The rows come from 4 hidden closed curves, with some noise, and rows from the same curve form a group. Each curve winds through 8 dimensions. The rows are also pushed far along 5 directions, which tell nothing about the answers.
(in the rows, 128 means zero)
Some rows, each with its group after it:
[161 101  62 105 154  91 107 133 136 164 106 113 157 135  64 120]	(0)
[130 161 145 149  99 140 141 120 112 121 146 150 134  66 146 102]	(2)
[114 133 195 148  61 133 189 133 106 119 155 184  75  99 135 109]	(0)
[132 147  85 124 157 169  76 137 123 135  91 127 129 115 137 129]	(2)
[106  96 128 108 106 133 119 134 153 190 144 124  94 136 170 104]	(1)
[156 121 182 173  88  77 175 119  87  90 157 142 148 100 143 166]	(1)
[136 113 203 119 117 140 127 152 145 137 146  94  83 124 246 183]	(1)
[143 121 109 110 155 129 119 118 153 163 131  72 151 143 115 152]	(3)
[134 189 124 135 104 118 135  98 123 143 140 176 149 111  82  97]	(1)
[144  73 165 135 102  60 151 139 116 106 116 152 126 105 120 149]	(0)
[ 68 117  69 105 152 173  81 165 134 132  71 139 120 140 130  98]	(1)
[148 138  95 121 138 122 126 119 132 134 116 125 161 135  95 119]	(3)
[128 106 118 100  82 132 156 125 155 199 150 145 110 110 103  58]	(1)
[150 133 123 147 137 128 129 101 103  98 135 107 182 141  99 146]	(1)
[110 121 124  98 145 148 114 123 146 147 102 100 136 157 122 150]	(3)
[132 128 124 136 144  92 137 156 152 117 125 123 135 108 125 139]	(0)
[112  85 117 174 120 142 146 163 101  67 127 149 101 120 131 110]	(2)
[175 178 130 115 170 142 101 133 130  91 105 120 154 107  90 146]	(0)
[107 121  87 114 155 133  85 125 161 161 118 114 135 171 155 114]	(3)
[173 161 175 121 165 158  86 130 127  99 137 121 111 129 181 148]	(2)
[119 142 172 156 125 131 162 131 108  90 144 119 143 113 125 152]	(1)
[ 95 159 131 117 109 136 130 107 111 135 118 137 157 127 128 125]	(3)
[104 172 123 125 150 136 102  92  74  81  94 141 212 123  78 127]	(3)
[ 87  75  86 117 102 113 125 132 180 202 144 122 101 165 175  89]	(3)
[111 142  78  95 153 173  63 134 129 167  93 154  88 156 126 102]	(3)
[ 73  67  59 129 132 117 104 136 103 119  89 148 179 123  81  65]	(1)
[141 170 113 136 167 140  81  97 111 102 118 153 158 150  92 115]	(2)
[141 127  84 131 134 125 100 117 145 163 128 135 136 124 129 100]	(2)
[115  17 127 146 111  79 140 141  65 108 109 141 121 144 109 145]	(0)
[188 168 145 133 132 103 125  87 107 142 145 113 180 101 124 159]	(2)
[ 95 117 121 161 101 162 147 149 103  94 131 151  92 118 142 111]	(3)
[131 180  89 128 120  87 127  93 151 194 166 145 148 142 107  96]	(0)
[126 143 155 157 132 133 153 135 100  78 148 143 144 105 122 110]	(2)
[166  48 135 138 111  22 135 102 116 163 149 109 157 125 131 162]	(3)
[138 154 127 151 161 122  89 112 103  67 115 142 154 145 119 152]	(0)
[100 191  97 132 143 162 115 157 165 137 121 144  90 119 126 119]	(2)
[124 104 138 112 113 132 138 121 129 164 143  98 111 157 151 151]	(2)
[109  68 156 143  66  92 183 138 143 175 181 112  94  99 188 115]	(3)
[153 165 157  95 123 161 127 108 156 177 164 110 134 113 149  94]	(1)
[ 84 119 107 129  86 180 142 162 149 171 132 146  34 163 171 122]	(1)
[ 88 165 140 164 110 166 118 110 104  59 133 192 140 115 139  63]	(3)
[111 133  86 129 116 128 141 169 154 171 128 146  68 143 142 117]	(0)
[125 124 154 128  98 116 158 109 115 133 156 107 151 113 123 130]	(2)
[129 131 206 159 121 122 165 133 111  68 144 125 137 109 140 168]	(1)
[150 162 100 115 209 144  50 119 138  78  79 112 190 152 109 148]	(3)
[160 116 158  99 191 142  84 150 118  72  80 107 133 149 122 179]	(2)
[166  90 162 128 129  89 139 138 105 116 122 121 139 111 125 163]	(1)
[170 121  96  84 175 116  73 125 169 214 119  77 107 180 154 181]	(3)
[174 147 131 141 144 138 113 132  91  73 112 150 134 115  92 139]	(0)
[126 242 127 131  99 131 160 113 190 188 186 150 131  84 107  75]	(1)
[164 166 124 115 185 173  59 126  87  79  89 138 143 125 115 136]	(2)
[148  90 111 124 119  53 126 127 144 159 126 148 135 125 104 118]	(0)
[155  88  55  99 155  88 100 120 156 185 111  68 183 173 123 148]	(3)
[135 132 119 123 108 100 145 138 146 152 137 114 126 109 127 140]	(0)
[116  71 102 125  56 135 165 167 142 181 138 153  28 137 158 106]	(0)
[146 131 168 170  93  90 156  92 125 121 178 140 142 116 152 130]	(2)
[137 181 119 121 142 132 106 112 153 164 158 132 143 107 140  85]	(2)
[150 166 135 100 160 142 111 109 177 165 136  94 156 154 128 137]	(1)
[120 136 107 150 125 150 119 121 129  96 125 136 136 159 142 124]	(3)
[127 136  93 118 142 101 123 147 150 146 115 109 138 123 114 148]	(0)
[100  63 157 129 128 177  98 176 105  90  96 152  48 136 180 128]	(1)
[ 88  96  99 142 101 124 144 176 138 111 107 158  83 115 123 112]	(0)
[162 123 138 148  81  70 161  85 117 154 180 157 158  95 106  83]	(2)
[ 96 101 150 128  92 122 151 136 125 158 155 138  95 117 159 103]	(0)

New rows. What belongs after each?
[100 150 156 126 137 155 136 147 147 125 123 131 106 134 136 136]	(1)
[164 122 171 115 134 145 131 135 115 112 128 124 129 104 129 126]	(1)
[133 134 114 132 151 117  95 110 114  89 112 132 192 124 122 111]	(3)
[127 130 101 137 144 110 103 137 138 106 104 132 155 119  96 136]	(1)
[114 106 113 141  98  98 126 127 136 146 140 156  98 142 145 114]	(0)
[127 187  76 107 161 143  85 100 144 152 120 113 193 146 123 102]	(3)
[106  76  51 143 118  88 121 110 117 133 119 129 185 159 100  94]	(3)
[164 115 110 116 147 125  91 121 118 125  96 129 139 152 104 153]	(1)
[138 222 129 134 117 109 154  82 146 192 186 108 176 124 116 133]	(1)
[136 125 160 167 108 128 161 137  87  72 131 158 112 111 132 138]	(3)
[125 134 132 130 123  76 126 114  90 119 111 153 158 121 100 145]	(0)
[157 112 143 153 106 102 149 133 160 150 172 135  97 129 156 119]	(1)
[148 122 145 150  94 110 141 119 112 120 136 150 118 131 137 147]	(1)
[167 166 155 122 113 129 128 110 124 153 147 118 114 132 172 166]	(3)
[101  66  65 150  74  56 172 118  98 156 129 170 171 112  52  68]	(1)
[ 91 121 117 133 152 150 106 155 135 108  96 159 105 149 118 114]	(1)
[160 134  99 130 162  39 132 120 139 182 157  86 181 135 132 158]	(0)
[107 133 145 122 134 145 126 143 162 144 123 132  96 150 146 136]	(1)
[141 127 141 149 156 126 108 148 135 107 127 142 103 144 154 141]	(1)
[139 101 139 118 113 141 131 121 119 131 135 142 134 109 106  78]	(1)
[167 162 128 127 164 118 106  89 143 161 156  96 154 166 136 156]	(3)
[120 139  83 112 141 145 113 146 159 139 105 114 153 117 104 109]	(1)
[122 189  40 120 180 109  83  93 116 171 111 116 210 160  51 127]	(1)
[135 160 103 144 116 104 155  95 108 140 152 124 198 118  84 109]	(1)
[151  92  85 137 119  95 115 107 105 145 120 142 157 119  95 109]	(2)
[142 130 127 144 108 116 143 109 124 144 152 114 139 148 135 148]	(1)
[168 208 139 122 111 144 146  93 145 164 165 115 160 125 133 128]	(1)
[135 127  85  93 120 148 127 144 196 200 122 106  93 161 148 120]	(3)
[183 218 196 137 143 136 162 114 139 127 196  86 148 107 172 157]	(2)
[118 145  97 106 134 138 111 129 171 160 117 142 132 126 112  82]	(3)
[142  88 116 131 108 120 126 121 103 105 107 168 139 117  69  90]	(1)
[144 155  99  84 158 158  98 125 180 204 116  46 139 150 156 181]	(2)
[118  91 117 117 119 145 112 168 126 139  89 156  61 148 139 140]	(1)
[129 131 152 134 178 142 106 145 117  72  98 121 150 138 123 161]	(1)
[ 75 188 121 120 106 188 133 129 145 122 125 161 111 132 135  78]	(0)
[100 134  85 120 143 148 110 160 145 121  89 129 139 117 109 114]	(1)
[120 143 113 139 151 156 107 127 108  87 109 144 126 166 125 134]	(0)
[135 166 120 104 164 168 105 118 158 152 123  88 144 162 116 147]	(1)
[148  53 129 117 141 123  93 161 114 118  84 133  82 152 135 167]	(1)
[ 89 106  89 135 101 124 132 127 170 164 140 143 113 155 144  82]	(3)
[127  94 117 146 127 134 105 141 114 102 121 153 114 105 144  96]	(2)
[ 89 132 113  98 135 130 109 138 121 145  91 135 131 131 103 133]	(0)
[152 100 161 133 118 111 147 137 113 122 134 121 122 118 163 150]	(3)
[125 165  63  81 189 163  56 120 164 192 108  77 155 192 171 137]	(3)
[108 120 133 108 134 132 123 120 142 141 107 110 139 149 126 151]	(3)
[159 139 112  80 159 115 107 112 149 166 112  83 169 144  87 153]	(2)
[110  90 128 166 103 104 135 104  90  95 146 149 158 136 144 100]	(3)
[ 97 122 151 177  79 113 185 142 135 115 165 158  88 100 140 112]	(3)
[ 99  73 100 111 103 157 119 136 132 154 123 150 106 130 119  53]	(1)
[130  91 188 166 153 151 112 173  83  22  93 152  75 121 175 178]	(3)
[ 88 162  84 112 110 145 120 120 167 165 129 166 139 117 112  40]	(3)
[124 174 174 146  89 121 143  95 131 111 163 148 166  89 144 104]	(1)
[112 193 107 106 145 142 113  89 113 142 111 116 198 143  92 137]	(3)
[138 122 105 137 145 111 119 118 126 133 132 118 140 172 128 146]	(0)
[107  63  99 146 122 105 117 137  92  77  91 179 151 110  81  75]	(3)
[174  83  91 132 138  76 108 103 101 149 116 110 179 126 103 149]	(2)
[154 133 112  86 164  73 103 124 151 175 103 105 166 134  99 161]	(0)
[110  79  63 132 117  73 135 149 128 158 115 123 130 133 103 133]	(0)
[ 97 118 182 122  54 149 191 156 154 135 153 181  48 104 143  70]	(2)
